Each cloud of rows lies close to a flat space through zero, with a little noise off it, and is much wider in some directions of that space than in others. After each cloud: how many dimensions does that space have?
In the rows, zero is written as 128.

[[133 137 134 111 116 116 130 102 114 108 122 150 133 139 131 126 118 133
  128 118 117]
 [119 124 129 125 110 152 130  99 123 120 121 117 145 134 125 126 107 144
  133 144 126]
 [139 141 147  86 113  97 119  75 102 104 110 160 123 146 126 125 108 133
  117 117 120]
 [134 129 131 127 143 107 123 145 133 137 132 136 113 122 125 130 142 117
  123 121 135]
 [126 136 120 136 116 142 142 131 126 118 134 132 147 130 132 127 126 138
  137 123 117]
 [118 119 126 134 134 142 124 127 136 143 126 105 123 122 124 133 129 125
  124 151 147]
 [136 134 125 132 132 109 134 147 124 122 135 145 129 127 130 124 140 122
  131 109 120]
 [ 98 106 110 170 127 200 132 141 151 155 135  65 143 114 126 137 124 141
  134 174 148]
 [112 117 121 148 135 160 127 139 140 143 131  97 131 118 127 129 131 132
  133 149 142]
 [122 125 136 116 121 131 124  97 124 124 115 125 128 135 124 131 110 133
  122 140 132]
 [112 118 112 157 125 174 137 145 143 140 138  92 146 118 130 131 128 135
  138 149 137]
 [144 143 150  84 133  71 110  96 108 114 112 167 104 138 123 127 121 116
  110 109 124]
 [141 136 141 102 123  93 121 111 115 113 120 163 122 139 130 124 124 125
  120 107 118]
 [127 128 118 149 126 141 140 151 137 132 140 123 140 122 133 126 138 131
  135 124 122]
 [149 141 119 133 135  93 138 165 128 115 140 166 129 128 139 122 152 121
  136  87 105]
 [127 130 131 127 128 131 130 125 126 126 128 129 131 129 130 125 127 132
  126 125 124]
 [116 118 130 129 131 145 118 114 136 139 120 101 121 124 123 135 119 130
  122 154 145]
 [139 140 131 118 109 116 138 119 117 108 127 156 138 138 133 120 122 135
  133 105 108]
 [134 131 122 135 128 126 135 144 130 124 138 134 137 127 132 127 135 129
  133 116 121]
 [145 138 131 123 128  97 133 141 118 115 134 164 129 131 133 121 138 125
  132  99 109]
 [134 136 133 113 127 109 126 117 121 122 126 144 124 135 125 127 125 127
  123 120 122]
 [124 125 126 138 128 139 128 135 133 134 131 116 127 121 130 129 130 129
  131 136 133]
 [136 134 122 137 143 110 131 167 133 134 139 140 122 119 133 128 151 116
  131 110 125]]

3

[[119 152 158 154 105 198 101 146 134 110 121  76 118 117 122  54 112 174
  160 157 167]
 [130 143 127 128  86 116 126 140 133 114 146  89 154  83 112 108 141 172
  155 177 153]
 [125 101 119 137 139 147 117 136 112 140  94 150  76 150 162 142 126  33
   82  95 109]
 [162 155 150 127 110 144 150 114 118 122 146 118 129 112  99 128 150 164
  186 186 148]
 [110 160 121 129 124 150 104 108  96 131 142 127 113 140 139 119 123 136
  161 101 188]
 [110 141 110 109 131 150  69  81 121 158 101 133 163 140 165 132 105  78
  110 109 150]
 [117 162 193 128 158 168  99 122 126 136 123 126 134 130 116  93  87 169
  125  97  74]
 [131 125 165 101 121 118 120 131 128 137 124 134 140 123 116 131 111 145
  145 145 115]
 [146  95 134 118 133 115 145  82 140 127 148 121 166 147 114 178 131 132
  127 171 126]
 [119 120  76 132 145 141 133 105 129 142 116 153 118 160 147 171 156  99
  121 125 165]
 [112 107  93 114 142  89 108 176 131 100 152  96 137 122 142 124 111 127
   76  75 114]
 [107 175 130 148 121 137 103 162 147  91 146  86 130  97 109  70  88 191
  131 103 133]
 [121 104 160 164 138 202 124 120 144 113 111 113 104 163 107 121 115 138
  138 166 151]
 [129 124 177 112 134 126 140 139 133 144 130 127 130 125 128 100 123 176
  133 126  83]
 [132 127 199 145 114 185 119  79 121 138 133 106 150 124  96 123 138 164
  166 205 133]
 [125 113 122 126 173  94 138 172 119 123 128 130 161 135 136 114 119 133
   81  50  65]
 [153 102 165 157 112 125 190 163 155 107 105 139 108 119  74 149 130 153
  145 191  95]
 [161 109 165 114 141 126 173 159 110 125 139 147 103 154 109 120 150 156
  179 139 132]
 [113  77 223 140 125 107 170  80 125 164 147 139 173 121  93 157 160 202
  129 181  56]
 [126 129 167 124 105 157 134 113 113 145 135 116 126 127 119 116 154 181
  182 181 162]
 [141 118  98 151 146 135 154  52 101 152 129 144 163 158 146 170 164  87
  119 119 136]
 [136 122 139 154  99  66 202 110 120 144 128 188 132 106  97 149 175 140
  169 151 124]
 [137  90  81 170 110  99 205 124 126 120 118 119 148 141 127 178 153 141
  117 136 139]]

14

[[132 109 127 143 140 127 112 125 125 130 114 130 109 132 125 141 135 123
  124 128 142]
 [131 153 126 102  91 128 146 139 148 120 132 151 151 129 119 108 132 106
  151 126  94]
 [124  75 119 167 176 137  88 111 112 157  84  87  65 134 152 183 142 160
   96 132 200]
 [141 128 144 139 141 121 123 133 115 103 149 150 137 124  97 107 119 101
  138 125 105]
 [117 120 126 145 157 128 131 117 112 145 138  83 128 119 153 142 118 165
  106 137 157]
 [132 132 123 112 109 124 124 142 142 110 133 161 136 129 115 107 133  73
  156 128 100]
 [134 100 111 126 148 115 101 142 129  96 153 157 120 119 116 106 141  16
  170 140 101]
 [136 141 126 107 106 119 136 140 141 103 148 164 151 128 107  95 129  69
  159 127  86]
 [125 129 121 119 110 135 129 128 143 133 113 135 123 133 135 133 136 119
  133 128 132]
 [157 157 143  93  58 125 141 141 158  94 113 227 150 141  70  92 140  66
  178 107  58]
 [126 110 124 139 147 128 112 126 125 129 122 125 112 128 128 137 135 121
  126 131 144]
 [122 139 125 109 106 132 139 130 142 135 122 128 133 132 139 130 129 132
  133 127 124]
 [137 163 141 103  82 125 154 136 145 120 129 163 157 135 104 108 125 135
  139 116  93]
 [133 134 131 127 110 131 134 128 136 130 110 147 124 134 119 132 131 133
  133 122 127]
 [122 121 123 127 127 134 128 124 134 145 112 114 113 132 149 149 135 150
  116 127 149]
 [123 157 137 122 122 128 158 125 119 136 145 104 156 125 131 122 107 180
  107 129 126]
 [142 118 130 124 121 125 111 134 135 111 120 169 120 133 103 119 141  75
  150 126 109]
 [120 132 142 148 138 139 143 110 114 169 105  76 121 133 151 161 116 234
   78 124 175]
 [128 135 127 131 124 130 138 124 126 139 125 118 130 130 135 133 127 156
  115 125 138]
 [130 140 136 119 109 133 141 126 138 132 120 132 136 133 128 128 128 144
  129 125 121]
 [119 132 125 126 134 128 135 129 124 133 137 106 133 124 142 132 123 145
  121 132 136]
 [128  95 108 128 122 135  95 126 152 138  83 147  83 140 139 154 162  77
  147 126 156]
 [122  93 120 157 171 128 101 116 112 143 112  98  92 128 145 157 133 140
  105 138 172]]

4

[[155 162 142 142 161 166 109  86 116 117 135 131 127  98 143 140 111 118
  118 127 192]
 [122 121 140 136 111 121 145 133 120 137 129 125 158 117 141 130 120 122
  141 128 142]
 [101 116 122 119  82  89 137 156 149 151 137  94 163  98 128 100 115 103
  153 133 124]
 [122 152 111 121 106 114 135 127 101 161 132 114 141 115 136 106 157 129
  150 121 168]
 [ 95 169  97 117 137 135 123 105 119 151 137 115 110 112 131 113 135 135
  125 129 167]
 [100 127 111 130 110 100 127 147 175 134 110 108 121  98 120  81 113 112
  147 127 130]
 [121 171 111 139 137 162  89 121 112 110 119  96 102 126 149 117 107 150
   93 153 152]
 [160 140 119 136 169 154  68 120 105  98 106 148  89 137 140 120 112 117
  105 129 134]
 [153 116 133 141 137 121 128 124 110 133  91 163 124 131 145 117 130 118
  131 120 159]
 [191 126 166 149 142 157 126 128 109  94 122 138 133 149 127 152 151 150
  129 123 130]
 [ 97 151 128 161 119 105 109  98  88 105 164  98  98 161 145 133 128 136
  102 106 110]
 [123 136 123 129 118 113 126 100 147 133 142 143  91 163 120 129 146 158
   97 124 132]
 [135 140 154 150 124 137 144 116 121 123 143 143 136 143 139 140 156 154
  145 108 150]
 [150 127 139 133 148 147 126 113 144 125 112 163 117 131 131 131 126 136
  123 126 154]
 [145 149 150 149 146 153  94  97 116 111 151 152 123 135 151 141 123 135
  123 116 166]
 [ 80 123  89 111 118  97 130 132 128 158 120 118 119 118 129 103 113 105
  124 132 119]
 [133 110 155 152 133 131 122 158 133  93 124 126 139 131 132 129 120 120
  154 114  94]
 [155  83 122  87 110  88 122 144 153 158 139 167 142 134  97 122 148  94
  150 120 104]
 [148 147 124 118 125 122 126 108 116 126 157  92 130 113 108 136 138 117
  119 129 133]
 [ 81 153 102 157 157 139 126 138  99 104  91  95  90 121 148 106 108 133
  122 123 111]
 [117 124 154 160 108 117 147 144  93 108 150 107 154 143 145 139 145 137
  157 104 103]
 [165 102 145 141 143 127 112 148 108 108 106 154 128 145 134 129 131 113
  140 116 108]
 [104 143 130 136  87 117 127 147 123 110 165  56 146 129 126 128 124 141
  126 139  91]]

11

[[121 124 129 136 128 113 127 134 126 136 122 141 128 130 112 128 119 142
  118 126 115]
 [131 126 125 128 132 140 122 124 124 148 128 131 128 121 133 113 126 133
  127 129 129]
 [132 157 138 124 129 106 106 134 145 161 144 129 145 105 139 136 120 137
  116 144 116]
 [119 126 123 121 117 135 145 131 129 100 115 123 127 135 128 122 119 118
  122 109 126]
 [121 104 119 133 121 141 155 128 116  77 108 124 113 155 112 133 136 114
  138 107 137]
 [130 135 135 126 133 114 116 129 133 153 140 133 135 117 131 130 123 140
  122 140 123]
 [129 130 115 141 126 162 121 124 118 150 108 137 129 124 130  94 127 130
  126 119 119]
 [122 104 133 143 130 101 142 135 121  95 124 133 114 155  94 160 140 133
  138 129 130]
 [121 142 122 134 120 133 116 134 129 157 113 142 137 115 126 103 110 140
  107 120 104]
 [124 130 126 131 121 129 135 133 128 110 118 126 128 133 123 131 127 122
  127 118 124]
 [147 131 132 119 147 141 109 112 127 169 154 123 132 109 152 120 140 130
  140 154 147]
 [122 114 139 127 130  95 141 133 130  94 138 125 120 146 111 165 134 129
  135 133 136]
 [128 131 135 127 127 110 132 132 135 107 135 121 127 133 125 152 133 123
  132 132 132]
 [128 153 140 131 122  93 116 141 146 125 137 124 140 121 127 159 129 129
  122 138 115]
 [133 157 126 134 130 142  95 127 133 199 128 143 146  96 144  94 114 144
  111 139 107]
 [116 109 124 126 119 127 154 133 122  82 112 125 117 150 113 135 124 119
  127 108 130]
 [126 125 117 135 124 154 129 126 119 135 111 134 127 128 127 102 124 129
  125 116 121]
 [121 119 137 125 117 100 155 138 136  48 127 109 118 156 113 181 141 107
  142 119 140]
 [140 127 117 128 135 168 121 113 118 152 126 128 127 119 146  98 135 123
  138 129 138]
 [137 116 117 133 132 163 134 116 115 120 120 122 118 135 135 113 145 115
  146 125 144]
 [116 134 133 118 122 107 130 136 137 128 130 132 134 123 125 129 108 136
  109 123 116]
 [127 164 138 128 118  96 113 142 152 131 136 123 145 115 134 153 123 128
  117 135 111]
 [134 152 129 118 133 139 103 123 135 185 138 133 143  96 153  98 114 139
  113 138 118]]

5
